There are 3 nested groupings, the coarsest first. Each group lies inside one group of the grouping before and may be the whole of it. The rows also spread widely along 11 directions, which tell nothing about the answers.
Known rows, each followed by its group in each grouping:
[-3.57 -1.02  0.40  1.18  0.43  2.41  0.29 -2.01 -1.21  0.22 -0.78  0.58
 -0.56 -2.21  0.49 -2.16 -0.17  1.07  2.41  1.87  0.58  1.76 -0.48]	pupe q_446 q_445
[ 2.00  0.38 -0.23 -2.31 -1.54 -3.15  2.38  1.36  1.55 -0.11 -1.46 -0.02
 -0.82  3.47 -1.01 -0.11 -1.21  1.78 -1.21  3.78 -3.69  0.11  2.51]	babol q_286 q_380
[ 0.42  0.94 -2.41  0.25 -1.94 -0.24  2.63  1.09  1.98 -2.83  1.15 -0.89
 -0.80  0.98 -1.34 -2.82 -0.82  1.27 -0.26  1.31 -2.61  0.28  0.35]	rotu q_384 q_970
[-1.43  0.52  1.23  0.47  1.53  0.07  1.22  2.37  0.87 -1.14 -2.53  1.23
  0.27 -2.45 -0.84  1.14 -1.15 -2.15 -0.65 -3.71 -2.42 -1.13  1.85]	babol q_255 q_297
[ 0.27  1.39  0.28 -1.34 -0.31 -2.04 -1.22  3.64  0.83  2.64 -1.41 -0.06
 -0.14  1.61  0.30  3.04 -5.05 -0.56 -1.20  0.82  1.85  3.71  6.10]	babol q_255 q_979
[-1.22  0.07  1.92  1.61 -2.34  0.58 -1.53  0.16 -1.99 -1.43  1.42 -0.80
 -0.42  0.65  0.15  0.01 -1.03 -0.26  1.45 -0.50  3.44  0.77 -0.38]	pupe q_446 q_137
[-0.17 -0.91 -1.27  0.21 -1.38  1.92 -0.96 -1.80 -2.24 -0.14  1.63 -1.14
  1.00 -0.32  0.31 -0.79  1.40  1.46  0.77 -0.49 -0.69  0.74 -1.78]	pupe q_948 q_920
[-1.14 -0.61  1.97  1.89 -0.64  0.75  0.32  0.19 -0.94 -1.32 -1.28 -0.21
 -0.16  0.16 -0.02 -0.63 -0.59  0.24  1.59 -0.90  1.13 -0.87 -0.42]	babol q_286 q_116
[ 0.59  0.27  1.04 -0.40  1.48  0.77  1.39  1.94  1.10  1.03 -3.69  0.90
  0.50  1.22  1.82  1.93 -2.43  1.42  1.10 -0.72 -0.68 -0.70  1.69]	pupe q_948 q_677
[-1.21 -1.05  3.20 -0.79 -0.33  0.56 -1.76  1.35 -2.66 -0.89 -1.08 -0.47
 -1.26  0.40 -1.52  1.98  0.82 -0.37  1.00  0.59  1.99 -1.60 -0.33]	babol q_255 q_956
[ 3.40  0.40 -3.07 -4.37  2.13 -0.68  2.45  2.67  3.37 -0.37 -1.15  2.41
 -2.53  0.50 -2.90  2.43 -1.60 -1.48 -2.85  2.17 -0.98 -1.05  2.87]	rotu q_384 q_499
[ 0.89 -1.47  0.83  1.90 -3.11  0.77 -0.67 -0.64 -2.47 -1.51  1.70 -0.62
  0.52  0.73  0.45 -1.40  1.23  2.41  2.19  0.82  1.83 -1.32 -1.24]	rotu q_572 q_437
[ 1.20 -0.64  2.77  1.90  0.99 -2.77  1.59  0.24  0.43 -0.09 -2.83  0.69
 -0.85  1.09 -0.73  0.20 -0.51 -0.79  0.09  0.83  1.18 -3.11 -2.99]	rotu q_384 q_170
[ 0.61  0.24 -0.80 -1.28 -0.34  0.45 -0.34 -0.22 -0.32  0.16  1.05  0.28
  0.59 -0.53  0.41  0.13 -0.48 -1.01 -0.72 -0.46  0.47  0.55  1.28]	babol q_294 q_410
[ 2.48 -0.31 -3.48  3.52 -2.26 -0.18  1.44 -0.43  1.27 -1.29  1.66  0.96
  0.82 -0.18  0.41 -2.16 -2.11  1.48  0.18 -0.83  1.44  0.72  0.07]	rotu q_653 q_76
[ 0.15  0.54  2.39 -1.58 -0.71 -0.07  0.16  1.19  0.59 -1.42  0.41  1.01
 -0.94  1.56  0.86  1.12 -1.74 -1.46  0.43  0.48  2.54 -1.16  2.09]	pupe q_173 q_77
[-2.11  1.53  0.37 -1.31  1.56  0.98  0.86  0.99  1.34 -0.91 -0.69 -0.81
 -2.89  0.21 -1.70 -0.22 -1.48 -1.87 -0.27  0.68  0.58  1.04 -0.99]	pupe q_446 q_739
[ 3.77  0.59 -2.27 -2.16  1.65 -2.69 -0.82  3.13  1.28  1.82 -0.52  1.28
  0.36 -0.19 -1.99  4.94 -1.25 -2.88 -3.78 -3.36 -1.65  0.03  1.69]	rotu q_653 q_555
[ 0.31  0.06  1.34  0.98 -0.72  0.00 -0.52  1.53 -0.25 -1.17  0.61  0.50
 -0.62 -0.32 -0.39  0.55 -1.13 -1.06  0.61 -1.01  2.66 -1.11  0.61]	rotu q_572 q_437
[-0.05  0.97  0.11 -0.10 -2.11 -0.68  0.41  0.43  0.61  0.68  0.34 -1.44
 -0.31  3.50  1.63 -1.37 -3.08  1.80  1.14  2.67  1.73  2.84  1.47]	pupe q_173 q_77
[-0.16 -1.85  3.24  2.50  1.51 -0.58  0.30 -2.59 -2.35  1.99 -3.95 -1.15
  0.92  1.12  0.96 -1.00  2.05  1.74  1.76  0.30  0.03 -1.56 -5.63]	babol q_286 q_380
[ 1.84 -0.41  0.30 -1.05  0.13  1.88  0.45  1.20  0.24 -0.05 -1.70  0.87
 -0.17  1.92  1.18  1.96 -1.50  1.56  1.19  0.24  1.88 -1.42  0.75]	pupe q_948 q_677
[ 1.60 -1.62  3.68 -0.09  0.16  0.37 -0.61 -1.22 -2.23 -1.26 -0.27  1.33
  0.04  0.59  0.28  2.05  2.23 -0.99  0.51 -0.87  2.17 -4.59 -3.09]	pupe q_446 q_739
[-0.93 -0.61  1.54 -0.73 -1.81 -1.70 -1.52  0.88 -2.19  0.66  1.21 -0.65
  1.07 -0.90 -0.67  1.32  0.55 -0.77 -0.56  0.25 -2.00  0.76  2.63]	rotu q_384 q_170
[ 1.43 -0.83 -0.37  2.31 -1.88 -3.38 -1.27 -1.04 -1.57  1.21  1.34 -0.13
 -0.28  1.08 -1.71  0.50 -0.89 -1.21 -1.55 -0.06  2.38  1.97 -2.73]	pupe q_446 q_739
[ 3.52  0.71 -0.42 -2.82 -0.89 -2.02  1.89 -1.24  1.63 -1.82  2.54  1.74
 -0.28  0.84 -0.23  0.33  0.83 -2.14 -2.81  0.54 -2.27 -2.50  0.11]	pupe q_446 q_739
[-4.67  1.52  2.45 -1.05  0.05  0.55 -1.15  2.39 -0.94 -0.26 -0.48 -1.93
 -0.36 -1.40 -0.46  0.89 -0.98 -1.43  0.48 -1.94 -3.28  2.31  2.44]	pupe q_446 q_445
[-0.86 -0.99  2.07  2.62 -2.25  0.72 -0.47  1.00 -2.71 -1.43 -0.93 -0.73
  0.73  1.04  0.04  0.38  0.08  1.99  1.97 -1.95  0.12 -0.94 -1.32]	pupe q_446 q_739
[-0.58  1.69  1.87 -0.67 -0.05  0.19 -0.09  0.58  0.81 -2.48  1.60 -0.63
 -1.51  0.07 -0.13 -0.64 -1.35 -3.13 -0.53 -0.67  3.00 -0.87  0.20]	babol q_255 q_956
[ 1.35  0.47 -1.31 -3.09  4.45 -0.76  2.14 -1.83  2.55  1.29 -1.96  1.95
 -1.55 -1.34 -0.91  0.00  0.25 -3.09 -2.41  1.53 -0.86 -1.15 -2.02]	babol q_294 q_410
[-0.49 -0.06  3.05 -1.17 -2.38 -0.54 -0.93  1.58 -1.44 -3.06  1.52  1.07
 -1.27  0.20 -1.41  2.04 -0.29 -1.89  0.16 -0.18  1.30 -1.95  2.00]	pupe q_446 q_137
[ 1.49 -1.21 -0.23 -1.48 -0.81  2.55 -0.12  0.77 -0.81 -2.74  0.40  1.24
 -2.36  1.03 -1.86  1.83 -0.02  0.23  0.81  0.75  3.40 -2.67 -0.70]	pupe q_948 q_920
[-0.65  3.06 -1.64 -3.04  4.85  0.74  3.24  0.32  5.11 -0.59 -1.03  0.56
 -1.85 -2.58 -0.66 -1.21 -1.56 -4.86 -2.94 -1.47 -2.31  0.26  0.48]	babol q_255 q_297

New rows. What belongs after each?
[ 1.24 -0.20 -0.39  0.41 -0.72  0.05 -0.13 -0.22 -0.16  0.02  0.27 -0.28
  0.68  0.79  0.32 -0.05 -0.92 -0.14 -0.18 -0.80  0.80  0.61  0.42]	babol q_286 q_116
[-2.53  1.09  6.06 -0.68 -2.95 -0.13 -2.50  3.03 -2.37 -1.08  0.35 -2.91
 -0.03  3.58  1.63  1.82 -1.64  0.22  2.25 -0.17  2.38  0.05  2.26]	pupe q_173 q_77
[-0.96  1.49  0.98 -0.47  0.13  0.14  0.19  0.59  0.60 -1.10  0.67 -1.24
 -0.06 -0.81  0.00 -0.60 -0.61 -2.26 -0.91 -1.79 -0.50  0.27  0.66]	babol q_255 q_297
[ 1.26 -0.90 -0.72 -2.22  0.32  0.34 -1.33 -1.30 -1.23  0.50  2.43  0.60
  0.04 -1.77 -0.75  0.68  2.29 -1.42 -1.01  0.59 -0.11 -0.54 -0.13]	rotu q_572 q_437
[ 0.44 -0.63  0.58  3.88 -0.97 -2.78  2.36 -2.48  0.71 -2.57 -0.06  1.13
 -1.65  0.06 -1.66 -3.73 -0.46 -1.17  0.03  1.40  2.70 -1.60 -4.81]	babol q_255 q_956
[-0.02 -1.22  3.46  2.44  2.03 -0.66  1.16  1.85 -0.49 -0.04 -5.09  0.80
 -0.32  0.44 -0.57  1.46 -0.44  0.25  1.51 -1.17  0.76 -3.70 -2.67]	rotu q_384 q_170
[ 1.20  0.37 -2.40  1.19  0.44 -1.84  1.34  0.14  1.30  0.20  0.20  0.43
  0.65 -1.74 -1.19 -1.10 -0.14 -0.95 -1.62 -2.31 -3.22  0.63 -1.28]	rotu q_572 q_437
[-1.11  0.87  0.64 -1.69  4.74  0.68  4.01 -1.40  3.42 -0.14 -3.60  2.73
 -1.22 -2.58  0.67 -1.71 -0.61 -2.13 -0.31  1.20 -1.94 -2.24 -0.40]	babol q_294 q_410
[ 0.69  1.04  1.48 -1.36 -0.43 -1.05 -0.55  0.72  0.00  1.32  0.51 -2.29
  0.61  2.11  1.54  0.31 -0.84  0.01 -0.18  1.48  0.34  0.61  1.20]	rotu q_384 q_170
[-2.71 -1.45 -2.10  0.36 -0.03  0.24  0.47 -2.03 -0.52 -0.61  0.89  1.70
 -1.54 -4.07 -3.05 -1.60  0.40 -1.88 -0.42  0.86 -1.17  2.09 -1.21]	pupe q_948 q_677
[ 1.26 -0.55 -0.22 -1.22  0.90 -0.79  2.17  0.07  0.85 -0.08 -2.80  1.45
 -1.28  1.02 -1.13 -0.05 -0.36  0.83 -0.13  2.57 -0.74 -1.60 -0.78]	babol q_294 q_410
[-1.48  0.45  2.31  0.55  0.54 -0.89  0.15  1.89  0.44 -0.50 -1.31  0.20
 -1.71 -0.27 -1.14  0.24 -1.77 -0.99  0.86  0.76  1.69 -0.41  0.62]	rotu q_572 q_437
[-2.00 -1.01  1.77  4.18 -2.76  1.87 -0.41  0.48 -2.53 -2.22  0.30 -1.69
  1.40  0.01  0.85 -1.98  0.31  2.44  3.14 -1.38  1.34 -0.55 -0.96]	rotu q_384 q_970
[-2.31 -0.70  0.39 -2.27 -1.47  2.24 -1.96 -0.71 -2.88  0.95  1.73 -1.02
  1.78 -1.68  1.31  0.46  1.28  1.14  1.04  0.29 -2.81  2.11  2.93]	pupe q_948 q_677
[-2.05  1.13 -1.09  0.46 -2.46  1.52 -0.25  1.94 -0.27  0.76 -0.19 -2.54
  0.20  2.15  1.35 -1.01 -3.65  3.83  2.05  1.42 -0.22  4.54  3.78]	pupe q_948 q_920
[ 0.64  0.07 -0.45  1.00 -0.65 -0.61 -1.17  0.61 -0.89  0.62  0.16 -0.60
  0.23  0.48 -0.44  1.43 -1.65 -0.61 -0.48 -2.19  1.18  1.15 -0.62]	pupe q_948 q_920
[ 0.13  1.22  0.44  1.03 -0.01 -0.17  0.04  1.35  1.19 -2.28  0.22 -1.48
 -3.22  2.13 -2.55 -0.46 -2.39 -2.83 -0.45 -0.86  4.83  0.10 -2.94]	babol q_286 q_116
[ 1.37 -0.94  0.10  2.41  2.67 -0.34  2.04 -2.12  0.67  1.97 -3.11  0.51
  1.66 -0.35  1.80 -1.39  0.78  1.12  0.66 -0.11 -0.83 -1.60 -3.86]	rotu q_384 q_970
[-1.79 -0.73 -0.05  0.59 -1.52  3.71 -1.06 -0.61 -2.48 -1.49  1.29 -1.83
  1.25 -0.86  0.60 -1.42  1.41  1.33  1.91 -1.69 -0.53  0.70  0.00]	babol q_286 q_116
[ 3.40 -0.30 -1.10 -1.30  0.29 -2.03 -0.74 -1.05 -0.41  2.50  0.91  0.77
  1.40  0.59  0.60  2.21  0.30 -1.29 -2.58 -0.99 -0.74  0.68 -0.45]	pupe q_446 q_739
[ 2.75 -1.26 -0.83  0.21  2.92  1.83 -1.22 -1.99 -0.73  1.94 -0.03  0.78
 -0.50 -0.68  0.38  0.88  1.00 -1.31  0.15 -0.38  5.70 -1.17 -4.25]	rotu q_572 q_437
[ 1.70  1.18  1.57 -2.40  1.35  3.16  1.20  0.03  1.06 -1.45 -0.19 -0.27
  0.07  1.88  2.68  0.63  0.48  0.33  0.78 -0.83  0.77 -3.06 -0.69]	pupe q_446 q_739
[ 2.53 -2.40 -2.33  2.92 -1.16 -1.43 -0.77 -2.58 -1.82  1.35  2.01  1.98
  2.07 -2.38 -0.05 -0.36  0.35 -1.02 -1.05 -0.82  2.24  0.76 -0.95]	rotu q_384 q_170
[ 0.12 -1.30 -2.83  0.76  0.58  3.66  0.03 -1.52 -0.89 -0.59  0.18  0.02
 -0.46 -0.90 -0.91 -1.31  0.47  0.53  0.97 -0.47  2.13  1.01 -2.26]	babol q_286 q_116
[ 0.71  0.83  2.35 -1.16 -0.26  0.23 -1.15 -0.22 -1.21 -0.32  0.64 -2.76
 -0.87  3.16  0.25  0.74  0.90 -0.18  0.05  0.10  1.54 -0.95 -3.55]	pupe q_446 q_739
[-0.56 -1.00 -0.75 -0.38 -0.57  1.06 -0.45 -0.13 -1.52  0.66 -0.80 -0.85
 -0.12  0.48 -0.62  0.29  0.28  1.82  0.92  0.65 -0.97  1.11 -1.28]	pupe q_948 q_677
[ 2.81 -0.73 -1.63  0.89 -0.14 -0.35 -0.10 -1.10 -0.03  0.27  0.69 -0.14
 -0.56  1.03 -0.79 -0.13  0.35  0.54 -0.28  0.85  2.26 -0.63 -3.12]	rotu q_653 q_76
[-2.35 -1.11  4.41 -2.40 -1.57  0.55 -2.03  0.31 -3.66  1.23 -0.63 -1.25
  0.56  1.46  1.17  1.91  1.34  2.38  1.98  3.18 -1.42  0.16  2.37]	pupe q_446 q_739
[-2.86  0.40  1.78 -1.09 -0.42  0.76  1.69  1.90  1.10 -2.75 -1.24  0.98
 -2.00 -0.67 -1.16 -0.67 -1.90 -0.70  0.95  1.71 -1.13 -0.50  4.02]	babol q_286 q_116
[-0.04  1.34  2.02 -0.28 -0.10 -1.21  0.10 -1.37  0.37 -0.08  1.39  0.01
  1.25 -1.02  2.20 -0.98 -0.51 -2.72 -0.88 -1.19  0.29 -0.41  0.92]	babol q_294 q_410
[-1.64  1.44  0.61 -2.38  2.28  1.52 -0.15 -3.45  0.44  1.45  1.78 -1.76
  1.15 -2.43  2.61 -2.42  1.45 -2.24 -0.90  0.40 -1.49  1.67  0.02]	babol q_255 q_297
[ 1.12  0.37  1.56 -2.01 -1.56 -1.92 -0.24  1.21 -0.55 -0.01  0.24  0.29
  0.44  1.47  0.11  2.13 -0.36 -0.03 -0.85  0.15 -2.15 -0.23  2.35]	pupe q_446 q_137
[ 0.32  0.41 -0.35  2.06  0.14 -0.48 -0.28  1.10  0.03  0.37 -0.69 -1.06
  0.63  0.00 -0.25  0.27 -0.81  0.35  0.18 -2.43 -0.42  0.40 -1.28]	rotu q_653 q_76
[ 2.17 -0.88  0.96  2.48 -3.84  0.29 -1.69  1.10 -2.21 -0.74  0.95 -0.80
  0.90  3.19  1.18  1.25 -2.00  2.19  1.72 -1.25  4.75 -0.09 -0.22]	pupe q_948 q_677
[ 1.01 -0.83  1.06 -1.72 -0.69 -1.42 -0.47  0.99 -1.15  0.93 -0.56  1.29
 -0.11  1.05 -0.70  2.73 -0.39  0.03 -0.83  1.11 -0.94 -0.11  1.86]	pupe q_446 q_739
[-1.27 -0.20 -0.24 -1.24  0.99  1.93 -0.42 -1.14 -0.95  0.34  0.10 -0.69
  0.18 -1.32  0.08 -0.11  1.10 -0.06  0.42 -0.59 -1.49  0.41 -0.99]	pupe q_948 q_920
